There are 7 hidden switches. A switch that is on adds its own fixed numbers to the row, and there is some noise. The rows also spread widely along 9 directions, which tell nothing about the answers.
Some rows, each with its switches (1 for on, 0 for off) after it:
[-8 19  0 -4  8  8 -6 -8  3 28  3 12 -5  0  1 -9  2 -1 -2  0 -9 16  3  3
 -6] => 1 0 0 1 1 0 1
[  5  15   8   2  18   6   4  -2   2  15  -8   5  -5   1  -7   3   0 -13
   0  -8  -2   1   4   1   4] => 0 0 1 1 0 0 1
[-16   9   7  17   6  -7  -2  -5 -27   7  -4  12  -8 -13  13  10   1   1
  -8 -21 -31   3 -18  -8 -13] => 0 0 0 1 1 0 0
[  5  12  18   9  20  -7  -1  -8  -9  15   4   8  -3  -2   8   8  -7  -4
  -8 -15   2   3  -6  -4 -13] => 0 0 1 1 0 1 1
[ -1  14   4   9  10   1  -9  10  -2  30  -5  21 -10  14   1  -1   7 -12
  18   0 -15  -3   7   4   1] => 0 0 1 1 0 1 1
[  9  10   1  11  20  -2  -8   2 -12  43 -14  21 -23   7  -4   0  10   2
  10  12  -3  12  -5   9   6] => 0 1 1 0 0 0 1
[ -2  14  -4   2  15  -2  -1  -7  -1  20  -5  12  -3  -3  -6   2  -3 -13
 -12 -12  -5  13   0  -1  -2] => 1 0 0 0 1 0 0
[  8  22  -2   8  15   9   2  14 -23  36   9  -8 -11 -12 -26  19   2  18
  -4  22   1   3 -24  -3  -6] => 0 0 1 0 1 0 0
[ -5   3 -13   0  18  28   2  -9   7   9  -2   9  -5  -1   1 -17   6   0
  -6 -18 -14  16   5  -9 -10] => 0 0 0 0 1 0 1
[ 20   1  -8   3  25  16  20  10   7   5  -6  -3  -1   6 -24   5   1 -33
   9 -24   8  -3  16 -20   1] => 0 0 1 0 0 0 0
[  1   4   2   9  18  10   5  -1 -13  11  18   4  -8  -5   4   0  -2   8
  -5 -13  -6   2 -10 -13 -28] => 0 1 1 0 0 1 0
[ -6  17  20   5   6  -6  -8   3  -3   1  20   8   4   8  11  15 -13  -7
   8 -28  -1 -18   1 -14 -20] => 0 0 1 0 1 1 1
[ -2  13   0   4  17   3  -1  -7   1  15 -11   7  -2  -4  -6   4   0  -8
 -12 -13  -6   8  -3  -1   4] => 0 0 0 0 1 0 1
[  6  23   6   2  13 -13  12  -2  -4  22 -16  -9   4 -12 -26  20   5 -25
 -10   2  -2   4  -1   5  18] => 0 1 0 1 1 0 0
[ -6  20   8  -1  12 -10   4  -9   8  11  -7   7   7  -2  -6   6  -8 -26
 -12 -14  -9   3  11  11   9] => 1 0 1 0 0 1 0
[ 13  -2 -13   2  31   9  18  -2   8  12  -9  -2  14   1 -16   0   3 -33
 -11 -28   4   9   9 -20  -7] => 0 0 0 0 1 1 1
[ -1  12  16   2  17   0  -3 -15   3   1   3   7  -4   0  13   3 -11  -4
  -8 -26   4   1   3  -1  -7] => 0 0 1 0 0 0 1
[  0   8   3  13  14   3  -4   2 -18  28  12   7  -6  -9   5   3   0  12
  -5  -2 -12   6 -21 -13 -26] => 0 0 0 1 0 1 1
[  5  10  18   5  10  15  10 -11  -3 -15 -10   7 -18   6  -5   1   4  -9
   4 -27  -6   6  18  -4   6] => 0 0 1 1 0 1 0
[-4 15  1 -2 10 13  3 -6 -2 17  3 -2  0 -6 -4 -1  4  1 -2 -5 -9  9 -1 -4
 -7] => 0 0 0 1 1 0 1
[  0  19  13   5  12  -2  -7 -14  -2  13  -6  17 -15  -3   2   2  -8  -4
 -14 -13  -3  13   1   4   0] => 1 0 0 1 0 0 0
[ 11  15   2   2  28  10   8  -2  12   5 -14   2  -3  -4 -19   7  -6 -21
 -20 -15   5   2   7   4  13] => 0 0 1 0 0 0 0

New rows, each followed by its switches (1 for on, 0 for off):
[ 11   9   3   0  17  12  11  -9  -1  10   0  -5  -4  -7 -17   2  -4  -7
  -6 -16   8  12   0 -16  -5] => 1 0 0 0 0 0 1
[ -8  17   0  -8  17   7   4 -16  11   9  -2   5   6  -1   7  -8   1 -18
 -12 -13  -7  12  14  13  -2] => 0 0 1 1 1 0 0
[  8  17   9   0  20  21   9  -7   5  -5  -9   3 -13   3 -14   3  -1  -9
 -10 -18   4   7  13  -1   6] => 0 0 1 1 1 0 0
[ -4   4   4  -2  13   1   7 -14   1   2  10  -1  11  -2  15  -2  -3 -18
  -1 -34  -3   4   7 -17 -22] => 0 0 0 1 1 0 1
[  4  13  -4  -1  25  11   9   2  17   2  -6   2   7  -4 -14   3  -8 -29
 -16 -20  -3  -5   9   0   4] => 0 0 1 0 0 0 0
[ 10  12  -2  -1  26  24   7  -3  16  10  -5   6  -3   0 -21  -8  -4 -18
 -17 -15   2  10  10 -10  -3] => 1 0 0 1 0 1 1
[-10  21   7   4   9  11   4   3  -2  -2   4   0   0  -7 -13  12  -3  -3
 -12 -13 -16  -8  -3  -1  -2] => 0 0 1 0 1 1 0
[ -7  27  21  11  14  -7 -16  -4  -1  14 -16  19 -14  -3   0  13 -10   1
 -16  -5 -10  -5  -9  18  17] => 0 0 1 0 0 0 1
[ -4  21   6  10  10  12   2   6 -19  20   1  -2 -15 -16 -14  10   1  16
  -8  12 -18   3 -20   5  -1] => 0 0 1 1 0 0 0
[  1  27   6  -2  13   6   4  -5  10   9 -18   3  -2   0 -24   9   4 -15
 -11   0  -4   7  14  18  27] => 0 0 1 0 1 1 0
[ 0 27 18 -2 10 -1 -2 -4 -1 16  9 -6 -1 -4 -9 14 -5  3 -3  1  8 -4 -4  4
  0] => 0 1 1 0 1 0 1
[  7  23  18  15  10 -10  -2   6 -23  13 -13   5 -19  -3 -18  31  -2   2
  -1  -3   0  -4 -12   1  14] => 0 0 1 0 1 0 0
[-13  21   8   7  13  12 -10  -8   9  -5  -4  15  -7 -10  -1   0  -9   3
 -29 -17 -22   1  -3   8   1] => 0 0 0 0 0 1 0
[-12  14   9   3  11  10 -16 -10   6   5  14  24 -12   6  24 -10  -8   9
  -7 -19 -13   4   5   6 -19] => 0 0 1 0 0 1 0
[ -2   7   6   0  12   7  12 -14  -3  -1   5  -4   0  -9   4   1  -4  -6
  -5 -23  -4   6   3  -5  -8] => 0 0 1 0 0 0 0
[ -8  31  18  -6  17  16 -17 -10  43 -18  -8  21   2  10  -4  -1 -16 -21
 -29 -34  -1  -9  26  10  14] => 0 0 0 0 1 1 1
[-17  19  -8  -7   4  -7  -5  -9  -2  35  20   4  10 -12   9  -5  -3  -1
  -8   4 -13  11  -9   6 -20] => 1 1 0 0 1 0 0
[  1   2  -5   2  11   3   3  -8  -2  19   7   9  -3   2  13  -8   5 -13
  10 -17  -8  12   9  -9 -18] => 0 0 0 1 0 0 0
[-15  19  -3  -7  -1  21  -4 -10  12   8   9   3  -3 -10   2 -11   2  10
  -4  -2 -20   9   6  10  -3] => 0 0 0 0 0 0 0
[  0  11   4   1  18   8  -5  -5  -2  19   3  16  -9  10  12  -6   2  -4
   4 -13  -2   8   7  -2 -11] => 0 0 1 1 1 0 1
[ -6   3  -1   7  17  19   9  -4 -12  10   5   8  -8  -6   4  -9  -1  -2
  -2 -19 -18   8  -7 -14 -20] => 1 0 1 1 0 0 1
[ 11   4 -16   6  31  23   6  11   8  17  -9  12  -8   4 -17  -5   1 -18
  -6 -10  -5   3   7  -6  -1] => 0 0 1 0 0 0 0
[  0   8  -6   6  22   3  -5   3   1  22  -1  22  -4  11   4  -2   2 -16
  -3 -13  -8   4   7   0 -10] => 0 0 1 0 1 1 0
[ -8  16  -3   4  22   8  -3   5   6  20  -8  13  -3   0  -6  -1   1 -13
 -10  -5 -14  -3  -3   7   3] => 0 1 1 0 1 0 1
[  6  18  12  -7  10   7  -2  -8   6  13  16   3  -5   7  -2  -2  -5  -8
   5 -14  15   5  12 -14 -14] => 1 1 0 1 1 0 1
[-16  22  20   5   7  17 -24  -6   3  -2  23  22 -16  -2  20  -6 -20  18
 -14 -23 -13  -6  -9 -10 -28] => 1 0 0 1 0 0 1
[ -3  18  24   3  11  -6 -10 -13  12  -5   7  10   2   0  10   7 -14  -8
 -13 -30   2  -8   5  -4  -8] => 0 1 0 0 0 1 1
[ -9  23  13   5   9  -2  -4 -10  -3  14  -9  12  -3  -3  -6   5  -2  -9
 -14 -10 -14   8  -1   3   4] => 1 0 0 1 1 1 1
[ -6  10  -5   4   6   3  -1   1  -5  18   8  12  -7   2  -2   0   1 -10
   7 -13 -12   3   2 -12 -13] => 1 1 0 0 1 0 0
[  7   7   7  13  20  10   4   3 -13   5   6   4 -12  -5  -7   9  -5   4
  -9 -16  -2   1 -10 -13 -14] => 0 0 1 0 0 1 0
[-10  21   5  -1  10   9  -8  -5   7  13  16  12  -4  -7   5  -7 -11  -2
 -15  -9 -11   2  -3   0 -17] => 1 1 0 1 0 0 0
[ -1  23   3   4  24   5  -7   6  12   9  -7  15  -3   2 -10  10 -10 -18
 -20 -12  -4  -8   3   7   7] => 0 0 1 0 1 0 0
[  1   6 -10   1  14 -14  16  -7  -1  18 -16  -4  15  -7 -11  11   6 -36
  -3 -17  -8   9   6  -3   9] => 0 0 0 0 1 0 0
[  7  17   4  -5  11  15  -5   0  13  14   0  11 -10  19  -6  -3   3 -10
  17 -10   9   3  23  -1   5] => 0 0 1 0 1 0 1
[  4  23   9   2  17   2  -7   7  14  10  11   6   6  -2 -10  10 -13 -17
 -17 -12  -1 -11   3  -4  -7] => 0 0 0 1 0 1 0
[ -8  20  19  -1  -7   5  15 -10  -2 -18  10 -19   7 -17  -7  15  -5  -8
   0 -25 -12  -9   4 -11  -2] => 0 0 0 1 0 0 0
[  3  15  10 -11  14  -5   1 -24   5  17  20  -7   8  -6  12   0  -6   2
  -9 -13  20  13   1  -5 -21] => 0 1 0 0 1 0 1
[ -6  14   6  -3  18  11   8 -10  -4   7  16  -8   8 -12   5   1  -7   1
 -15 -16  -3   3  -9  -7 -22] => 0 0 1 1 1 0 1
[-11  26  18  12  24   9  -7  -2  -5   6  -8  12 -13 -18  -3   7 -11  10
 -37  -5 -19  -6 -24  12   2] => 0 1 1 1 0 0 1
[ 14  10  -1   6  21  26   2   9   2   9  -5   7 -16   9 -20   1   5  -7
   5 -14   3   2   8 -19  -3] => 0 0 0 1 1 0 1
[ -1  14   1   2  15  11  -2   0  -8  26   6   8  -8   1   2  -2   4   5
   3   1  -5   8  -5  -1 -12] => 0 0 1 1 1 0 1
[ -2   8  13   9  19  18   3 -11  -5  -5 -11  12 -18  -3   5  -4  -1   3
  -9 -24 -11   8  -1  -3  -2] => 0 0 1 1 0 0 1
[  3  23  22   3  10  -7  -6  -9  -1  13   6   0   0  -9  -3  14  -9   1
 -13  -7   4   0  -6  -1  -4] => 0 0 0 1 0 1 1
[ -7  21  -1  -3  10  -9   0  -1   4  26   1   5   6   0  -3   6   2 -18
   1   1  -7  -1   5  12   4] => 0 1 1 0 1 0 0
[ -9   5   7  11   2  -3  -3  -1 -15  10   9   4  -3  -6  11   7  -4   2
  11 -21 -17  -4 -12 -17 -18] => 0 0 0 0 0 0 1
[  9   3 -14  -3  19  12   9   1   5  19  10  -2   3   1 -10  -4   5 -17
   5 -13   4   6   8 -17 -16] => 0 1 0 0 1 0 0
[-10  14  11  -1   6   3  -4 -17  14  -2   3   9   6  -1  12  -4  -6  -9
  -6 -28 -10   2  11  -1  -6] => 0 0 0 0 0 1 1
[  4   1  -2  14  22   7  -4   5  -1  13  -3  18  -6   4   0   0  -2 -12
  -3 -24 -10  -1  -2 -17 -13] => 0 0 0 0 0 1 1
[ -3   9  -3   2  10   3  10  -4   1   3  -7  -1   6  -4  -9   7   2 -23
   0 -24 -12   1   8  -9   2] => 0 0 0 0 1 0 0
[  7  14   8   0  19   4  -3 -14   6   8  -4   6  -5   1  -1   4  -5  -5
 -13 -20  12  10   5  -5  -2] => 0 0 0 0 1 0 1
[  1  17   4   2  15   9   1 -10   8   5  -9   4  -7  -9 -10   4  -4  -5
 -19 -13  -5   8   2   4   8] => 0 0 0 0 0 0 0
[ 14  -7 -12   9  34  -3   5  -4  -5  28  -7  19   1  10  -2  -4   0 -27
  -7 -27   7  18   2 -23 -20] => 1 0 0 0 1 1 1
[ 15  26   8 -13  15   6   5 -14   2  30  18 -24   6 -14 -17  10  -5  16
 -15  13  32  17  -8  -2  -8] => 0 0 0 0 1 0 1
[  4  12   2   6  23  20   8  -2   6  -9  -9   6  -4  -2 -16   2  -2 -18
 -22 -28  -8   3   7 -11  -1] => 0 0 0 1 1 1 0
[  6   9  -7  -4  18   6  22  -4  -4  22   4 -11   8 -10 -16   0   0 -22
  -4  -5  -1  12   1  -6  -8] => 1 0 1 1 0 0 0
[  8  16   4  11  20  -1  -2   9  -4  27 -11  11  -7   4 -18  11   7 -16
  -4  -1  -5   1  -3  -4   4] => 0 1 0 1 1 1 1
[-16  24  -1  -3   4   4 -13   9  18   9  18  10   9   1   1   3  -7 -17
  -1 -13 -17 -19   8  -1  -9] => 0 1 0 0 1 0 0
[  2  12  -6  -6  13  12   0   1  13  20   8   2   3   5  -7  -4   3 -14
   7  -9   3   1  11  -8  -7] => 0 1 0 0 1 0 1
[ -1   7  15   1  22   4   0 -22  -4   1  27   3  -3 -10  25  -5 -14  13
 -24 -25   8  10 -10  -7 -38] => 0 1 1 0 0 1 0
[  2  25  19  -1   8  16  -6 -14   3  15 -10  10 -23   5  -7  -5   8  15
   1   8   0  17  11  19  15] => 0 0 1 1 0 1 1
[ -5  21   9  -9   4  15   0 -23  17 -10  -6   3  -5   0  -3  -3   0  -4
 -10 -21  -1  12  22   8  11] => 0 0 0 0 1 0 0
[  5  16  17   7  23  21 -20  -3  20 -13 -13  33 -29  20  -1  -3  -8  -7
  -9 -35   4  -5  18  -6   6] => 0 1 0 0 1 0 1
[-17  22  15  11  11   7 -11   0   2   4 -10  23 -10  -1   5   1  -2  -2
 -12 -11 -30  -6  -2  13   7] => 0 0 1 1 0 1 1
[-15  13  12  -2  13   1  -2 -15   9   3  11  11  10  -1  24  -9  -7 -12
 -10 -26 -15  -1   6   4 -16] => 0 0 1 1 0 1 1
[  4  13   8   9  25  23  -9   4  11  -6   0  22 -18   8  -5  -1 -10  -3
 -16 -23  -3  -4   7  -4  -6] => 0 0 1 0 0 1 0
[ 11  11   8   2  23  23  15  -8   0   2  -7  -6 -10  -7 -15   0   1  -3
 -10 -12   5  10   2  -6   1] => 0 0 1 1 0 0 1
